There are 4 ways to turn a row about zero (a turn may also mirror it). The second row of each pair is the first, turned, with some noise. The first 36 pairs use one turn. New pairs use 2 turns, one after the other, and a turn may come again.
(in the rows, 128 means zero)
Some pairs, each with its turns in order after it:
[ 50 128 125 134 109  92 136 105]
[ 90 143 168 109 150  73 131 100]
(3)

[ 55  60  50 108 148  79 171 120]
[ 94 133 143  68 180  92  34  72]
(3)

[143 131 146 165 146 112 183  89]
[190 121 171 111 134  98 123 146]
(2)

[112 118 156 128 118 142 126  70]
[143 151 163  89 128 139 145 100]
(1)

[ 90 127 149 200 126 188 119 116]
[122  79 121 167 179 124 178  86]
(0)

[129 138 132 138 142 107  58 175]
[112  73 143 176 108 149 141  93]
(3)

[141 128  86 206 127 139 112  95]
[123  85  61 127 120 133 150  76]
(0)

[119 129 132 135 105 117  99 128]
[125 115 151 127 111 121 146 111]
(3)

[127 108  50 155 117 129 104 205]
[ 42 117 104 145 144 128 108 197]
(2)

[105 128  96 206 161 123 102 147]
[ 91 115 191 172 128 146  86 139]
(3)

[ 89  91 114 116 163 128 117  96]
[135 149 128  99 146  75 147 103]
(0)

[194 122 206 109 119 141 142  91]
[199 171 119  97  63 120 123 100]
(2)

[139 129 125  69 188  50 122 206]
[ 92 225 146 214 151 133 102 131]
(2)

[138 111 131 139 135 102 156 201]
[141 104 129 168 106 101  77 162]
(0)

[136 199 103 134 199  92 160 133]
[ 56 172 125 172 161 158 113 170]
(1)

[135  95 136 143 101 176 129 130]
[169 145 157 109 133 161 137 135]
(3)

[116 133 124 134 141 132 135 131]
[122 144 120 127 124 128 121 135]
(1)

[112  66 120 122  89 161 116  82]
[193 133 165  98 100  98 138 107]
(1)

[161 156 152 164 141  80  92  86]
[116  83 135 152  82  85 138 176]
(3)

[159 164  98 131 112 138 202  93]
[107 188  89  92 110 127 111 183]
(3)

[127 128 145 142 116 131 108 128]
[122 118 130 132 149 143 117 112]
(0)

[178 115  84 158 124 135 107 122]
[157 116  82 123  95 149 121  90]
(0)

[121 129 110 138 140  78 126 129]
[105 112 153 138 117 145 112 161]
(1)

[146 206 119 139 133 129 114 103]
[ 89 151  81 136 131 178 155 144]
(0)

[167  90 168 151  50 108 154 147]
[179  52 129 113 163 143  86  91]
(1)

[122 104 127 141 142 119 150 120]
[145 142 140 131 120 144 106 134]
(1)

[130 197  98 125 107 155  90 128]
[135 136  81 123 157 192 154 154]
(0)

[107  53 130 128 116 108 165 177]
[ 96 170 127  83 179 115  74 141]
(2)

[135 139 146 126  83 206 152 107]
[169 155 109  96 171  88 138  76]
(1)

[104 161 129  91  96 120 101  81]
[123 117 130 127 122 137 194  79]
(2)

[134 125  86 206 118 117 127 126]
[122  67  67 131 119 121 126 101]
(0)

[170 121 137 150 108 139 116 148]
[132 136  94 117  99 126 123 162]
(2)

[123 127 132  74 164 111 121 114]
[144 115  86 140 142  88 118 103]
(3)

[186 150 124 125 138 184 132 135]
[128 152 101 172 157 101 142  80]
(1)

[147 119 148 144 190 143 159 138]
[166 127 148 149 123 126  69 141]
(2)

[132 107 165 136 122 119 105 130]
[147 153 107 111 131 156 126 131]
(2)

New pairs, each followed by its turns in order:
[105  69 146  80 123 152 138 141]
[125 191 121 128  84 128 144  99]
(3) (0)

[168 112 127 145 159 139 141 114]
[ 97 117 106 138 142 154 146  95]
(1) (0)

[135 137 161 146 143 138 141 131]
[143 156 132 150 110 113 118 123]
(1) (3)

[137 139 168 148 129 113 172 106]
[116 102 140 173 153 156 141 111]
(2) (1)

[136 145 121  94 122 113 128 106]
[ 91 113 144 123 118 133 142 129]
(2) (0)

[ 73 125 120 125 132 112 172 181]
[ 93  59 132 116 159 156 126 114]
(0) (3)

[111  92 148 156 133  90  54 101]
[168 191 128  67 138 156 125 142]
(3) (2)

[128 128  63 124 134 100 143 133]
[139  85 128 155 143 100 141 165]
(0) (1)

[203 157 152 137 163 119  90 206]
[100  84  66 150 132 102 161 213]
(2) (2)

[137 103 180 132 137  78 110 119]
[184 149 115 102 122 109 142  89]
(1) (1)

[108  67 158 134 112 161 132 133]
[135 152 114 167 139 171 156  93]
(3) (1)

[109 138 142 150 141 124  72 133]
[143 162 108 149 126  93 104 115]
(2) (1)

[161  97  74 107 106 112 137 183]
[132  84 135 166  92 130  64 117]
(1) (1)

[136 102 124 102 185  94 147 134]
[128 153 113 152 143 117 193 142]
(0) (2)

[ 79  86  60 132 155 125 154 131]
[151 141 116 141 170 194  92  89]
(2) (2)

[134 137 122 155  87  95 100  91]
[108 149 184 125 152 105 107 109]
(1) (0)

[143 121 144  81 123 121 129 151]
[121 137 132 157 149 165 110 133]
(0) (0)

[ 62 127 125 199 179 127 105 137]
[130 108 129 139 108 175  37 155]
(2) (2)

[130 127 146 206 105 101 155 115]
[141 178 139 115 187 143 117  88]
(1) (0)

[137 106 116 107 118  92 133 132]
[124  91 125 122 126 126 165 130]
(0) (1)

[125 101  80 142  90 115 109 109]
[141 131 172 129 140  96 142 174]
(2) (0)

[ 99 151 159 133 109 114 134 126]
[ 98 135 116 118 164 111 130 139]
(3) (3)

[ 53 133 164 105 137  70 154 167]
[146 122 209 142 187 152 111 101]
(3) (2)

[115 118 146  60 167 143 169 197]
[112 112 180 186  71  65 125 127]
(2) (3)

[134  58 121 147 132 162 116 113]
[179 156 163 114 165 149 129 134]
(2) (0)

[ 91 132 136 159 175 142 126 141]
[ 91 147 121 118  96 152  96 107]
(3) (1)

[122 138 143  50 109 117 112 206]
[151 154 114 207 162 168  75 137]
(0) (0)

[175 102 175 133 129 165 110 134]
[158 141 162 151 107 112 149 184]
(0) (3)

[125 120 133  50  96  89 139 115]
[175 144  79 173 141 162 102 116]
(1) (1)

[123  97 112 206  84 122 152 143]
[100 149 155  52 131 170 108 146]
(0) (2)

[120 132 158 138 110 131 124 171]
[128 123 151 150 118 101 166 123]
(3) (0)

[132 138 121 118 117  79 115 166]
[ 92 134  97 152 126 164 132 138]
(0) (2)

[178 129 127 108  78 141 133 134]
[141 145 164 166 109 166 106 119]
(1) (1)

[146 129 156 153 103 150 156 176]
[123 142 166 164  88  98 142 134]
(1) (1)

[135 149 116 156 172  94 137 173]
[158  94  95 127 187 117 133 127]
(1) (0)

[164 180 102 117 136 138 126 127]
[100 159 158 118  94 152 124 114]
(3) (3)

[157 132 125 141 125 112 110 130]
[118 113 138 122 141 111 129 101]
(1) (0)

[ 86 132  83 107 125 109  80 148]
[119 175 164 150 180 117 110 127]
(2) (3)

[135 118 129 117 181  83 120 119]
[141  93  77 106 144 114 110 127]
(1) (2)

[ 84 174 125 169 134 120  73  81]
[145 165 102 110 127  60 184 149]
(0) (0)

[110 178 141 206  68  90  95 135]
[ 90  68 213 142 164 106 139 163]
(3) (0)

[104 131 107 142  69 127 110  55]
[116  73 136  94 187 165 163 132]
(3) (1)

[153 119 131 115 123 152 135 112]
[126 117 118 156 147 110 136 121]
(3) (1)

[124 113 123 188  75 116 150 144]
[133 145 193 153 163 125 139 155]
(3) (0)

[136 139 125 167 140 140 138 121]
[118 157 115 120 119 134 105 151]
(2) (2)

[119 136 130 163 132 138 147 152]
[129 127 132 161 158 118 143 133]
(3) (0)

[ 65 101 103 124 129 127 161 151]
[107 160 134 123  71 164 151 145]
(2) (1)

[128 111 163  78 139 150 136 154]
[119 103 121 156 129 136 177 166]
(0) (3)

